There are 2 nested groupings, the coarsest first. Each group lies inside one group of the grouping before and may be the whole of it. The rows also spread widely along 2 directions, which tell nothing about the answers.
(in the rows, 128 means zero)
Known rows, each followed by its group in each grouping:
[ 84 150  92 119 151 145 162  90 102  75 138 116  79  60 130 136 132 180
 140 119 172 129 150 119 124  70 145 113 105] | j616 Bimo
[136 200 159 159 120 153 149  47 153 149 134 134  79 111 117 121 143 169
 106 106 188 175 185 107 176 100 164  63 161] | j616 bap
[141 140 129 135  96 123  76 122 209 209 134 163  91 153 184  59 140  60
  71 119 149 188 141  74 214 135 167  93 196] | j616 Zad
[131 148 101  89 118 101 145 115 109  50 132 116 116  70  66 144 111 140
 161 108 132 157 181 133 105 120 119 140 113] | j122 sokit
[138 148 102 104 134 116 136 103 110  47 120 113 119  73  88 145 114 158
 154  89 132 166 181 138 139  97 113 125 135] | j122 dif
[116 171 147 134  90 146 111 104 182 172 145 158  89 109 149  86 138 109
  99 115 137 159 123 103 196 106 160  87 185] | j616 Feb
[113 139 107 100 122  59  98 126 119  78 104 131 103  92 103 136 102 141
 161 110 131 135 162 138 145 106 127 157 134] | j122 vizi
[141 128 118 112 112  89  70 139 194 201 116 143  93 127 140  74 120  91
 111 112 102 168 145  85 186 155 118 127 192] | j122 posep
[117 148 136 118  85 133  84 129 201 191 136 179  93 121 166  64 134  76
  91 126 125 165 108  78 206 137 156  93 191] | j616 Feb
[127 138  93 102 148  99 147 108 114  83 126 111 103  94  89 146  90 163
 159  99 126 131 179 136 128  89 110 142 122] | j122 posep
[121 128  99  86 145  76 116 145 126  90 112 114 104  81  97 132  80 137
 156 109 109 134 161 131 143  98 108 162 125] | j122 posep
[106 169 122 120 102 139 130 101 159 120 143 158  96  92 143 113 123 128
 113 121 136 130 126 109 159  86 156 110 155] | j616 Feb
[115 121  95  87 137  58 107 145 107  55 100 129 108  68  97 140  86 128
 179 109 131 112 151 137 123 100 138 172 130] | j122 vizi
[116 167 138 125 136 125 125 110 145 107 116 155  88  87 118 123 129 131
 117 115 171 149 169 113 165  80 168 112 142] | j616 bap

New rows, each followed by its group in each grouping:
[129 165 114 138 130 145 160  72 135  98 139 123  84 107 119 119 122 137
 126 116 168 151 174 116 147  77 143  98 134] | j616 Zad
[131 173 159 142 112 136  99 101 183 184 123 156  72 115 140  88 148 125
  87 110 165 173 156  92 203 131 163  87 187] | j616 bap
[133 142 105 121 137  96 120 107 152 156 119 120  92 116 109 112 111 133
 129  99 122 164 176 118 153 127 116 131 155] | j122 posep
[ 98 136 116  83 116 130 124 146 127  74 135 156 101  56 119 117 110 123
 139 127 125 114 124 123 153  71 159 144 128] | j616 Feb
[ 94 140  92  99 144 133 151 120 103  67 139 125  94  49 121 130 126 155
 144 126 158 120 134 115 142  78 149 146 108] | j616 Bimo
[105 145 125  98 108 138 125 135 150  95 141 154 104  72 125 100 114 116
 114 120 129 123 132 110 166  91 147 123 145] | j616 Feb
[142 172 123 154 119 132 116  66 179 175 150 136  83 137 156  93 142  98
  91 108 161 184 168  90 195 114 148  83 178] | j616 Zad
[109 132 110 113 120 123 100 139 137 146 134 145  83  86 161  98 140 113
 105 117 148 147 118  91 175 120 165 119 148] | j616 Bimo
[125 145  98  84 121 111 110 132 122  47 113 118 121  73  97 132 113 132
 155  91 117 171 170 132 148 114 114 142 149] | j122 dif
[153 179 112 113 103 113 123  94 147 111 139 120 107  88  91 112 138 139
 134  96 133 168 181 125 130 153 117 117 150] | j122 sokit
[128 173 104 121 133  75 136  64 124  87 111 107  89 104  97 152 110 161
 162 104 142 152 168 133 127 121 117 126 143] | j122 vizi
[103 109 147  89 116 118  92 181 146  92 121 163  97  57 112 104 106 113
 115 119 141 121 144 129 171  75 167 157 134] | j616 bap
[122 123 114  81 109  98 115 164 135  72 122 133 116  72  92 112 117 104
 148 102 121 133 154 140 126 137 127 144 137] | j122 sokit
[123 196 142 138  96 139 111  77 182 171 143 158  87 121 150  93 133 112
  92 118 139 162 133  83 203 128 153  81 191] | j616 Feb
[121 107 111  92 107  58  69 167 143 100 104 144 108  93 122  96  97  91
 143 105 118 140 145 119 162 135 134 165 152] | j122 vizi
[122 161 140 123  84 130  89 127 194 182 139 163  98 117 157  68 139  70
  88 125 128 168 113  79 205 142 172  99 189] | j616 Feb
[ 93 134 104 110 127 138 128 112 121  99 142 135  86  78 137 120 135 164
 127 125 151 128 130 126 148  87 148 118 127] | j616 Bimo
[123 138 113 111 124  63 106 133 130  75 105 131 108 102 103 124  92 132
 162  99 126 137 154 131 144 109 130 161 134] | j122 vizi
[111 114  97  99 139 114 118 136 139  92 143 132 100  80 127 111 115 100
 127 117 140 134 155 125 160  78 153 131 138] | j616 Zad
[119 139 101  95 139  69 122 110  96  55 114 124 102  75  91 152 100 153
 181 103 145 132 165 142 120  93 121 152 125] | j122 vizi
[143 173 123 119  96 108 132  99 144 104 135 120 107  95  84 121 135 138
 134 101 137 156 186 114 140 148 116 108 158] | j122 sokit
[118 155  94 109 138  74 136  88 108  49 113 113  96  83  87 158  99 161
 184  95 143 134 170 154 121 100 133 149 133] | j122 vizi
[101  99 106  97 133 111 102 154 147  92 132 142  97  85 138 108 106  90
 122 124 144 127 150 116 161  85 163 146 143] | j616 Zad
[139 167 115 122 119 115  97 101 160 122 114 126 103 114 112 104 130 131
 121  85 121 195 155 104 178 142 118  94 187] | j122 dif
[127 148 166 121  93 123  65 131 197 174 114 175  86  99 152  76 141  94
  82 113 150 165 142  99 208 119 166 103 185] | j616 bap
[124 111 101  73 122 102  79 174 145  82 101 132 126  77 110  90 113  97
 139  90  96 167 144 129 161 125 123 155 163] | j122 dif
[138 205 158 172 112 156 133  36 176 173 138 146  67 126 123 106 154 162
  92 101 181 190 179  96 185 112 166  56 171] | j616 bap
[130 145 160 120 117 124  92 126 176 140 119 163  87  84 134  89 132 112
  97 111 156 158 146 114 196 111 170 110 170] | j616 bap
[111 175 138 136 139 131 155  71 119  76 126 139  88  75  95 144 125 172
 136 108 168 142 188 133 152  60 152 103 121] | j616 bap
[125 198 115 165 117 154 156  32 141 163 145 129  63 117 148 116 166 177
 108 116 190 174 151  91 174 111 145  61 147] | j616 Bimo
[106 138 149 113 127 117 119 132 135  83 118 153 104  69 114 117 117 133
 119 113 153 127 157 138 169  86 166 129 136] | j616 bap
[110 133 117 119 104 124  98 138 150 162 138 161  85 104 165  83 139 104
  90 117 149 159 113 107 182 134 153 109 153] | j616 Bimo
[118 173 137 137  83 138  95 114 194 176 134 160  93 115 153  67 136  89
  96 123 129 161 116  82 202 124 153  84 181] | j616 Feb
[134 131 109  83 122 100  93 146 126  90 120 126 122  91 115 113 111 116
 149  90 110 171 154 134 153 118 120 134 171] | j122 dif
[ 96 118 108 111 104 117  98 157 152 150 129 161  94  89 171  78 141  99
  94 118 144 147 111  93 184 132 157 118 151] | j616 Bimo
[144 161 111 104 101 106 115 121 150 102 139 123 116  95  87 114 119 126
 133 103 130 161 165 118 131 158 121 110 147] | j122 sokit
[151 169 119 151 121 133 120  65 182 175 143 137  79 142 159  93 137 101
  98 118 169 184 163  86 185 111 153  76 171] | j616 Zad
[116 135 111 108 143 125 131 117 141  91 139 129  88  94 138 119 118 106
 122 116 162 145 160 122 151  64 140 125 129] | j616 Zad
[117 139 116 129  96 124  87 140 176 192 136 158  78 108 170  64 157  89
  82 117 145 179 108  79 190 145 161  94 166] | j616 Bimo
[115 100 106  78 123  50  75 169 123  74  96 141 119  81 101 113 103 101
 164 110 113 122 137 126 143 119 134 180 150] | j122 vizi
[122 155  96 111 158  91 147  98 117  85 128  96  96  93  91 143  92 164
 168 109 119 143 179 136 127  91 112 147 119] | j122 posep
[120  92 106  68 150  63  82 193 135 108 108 134 107  90 118 103  80  96
 142 101  95 124 149 127 153 114 116 184 138] | j122 posep
[156 153 136 122  86 106  92 116 184 174 130 136 106 123 119  84 152  93
 114 103 136 197 166  89 166 185 117  98 180] | j122 sokit
[153 168 118 125 107 123  93 102 158 140 111 125 100 121 116 104 133 126
 123  86 126 201 163 104 175 154 122  88 193] | j122 dif
[102 174 115 109 130 140 162  96 116  49 141 130  97  70 102 141 109 167
 151 115 144 120 150 136 150  63 143 113 118] | j616 Feb
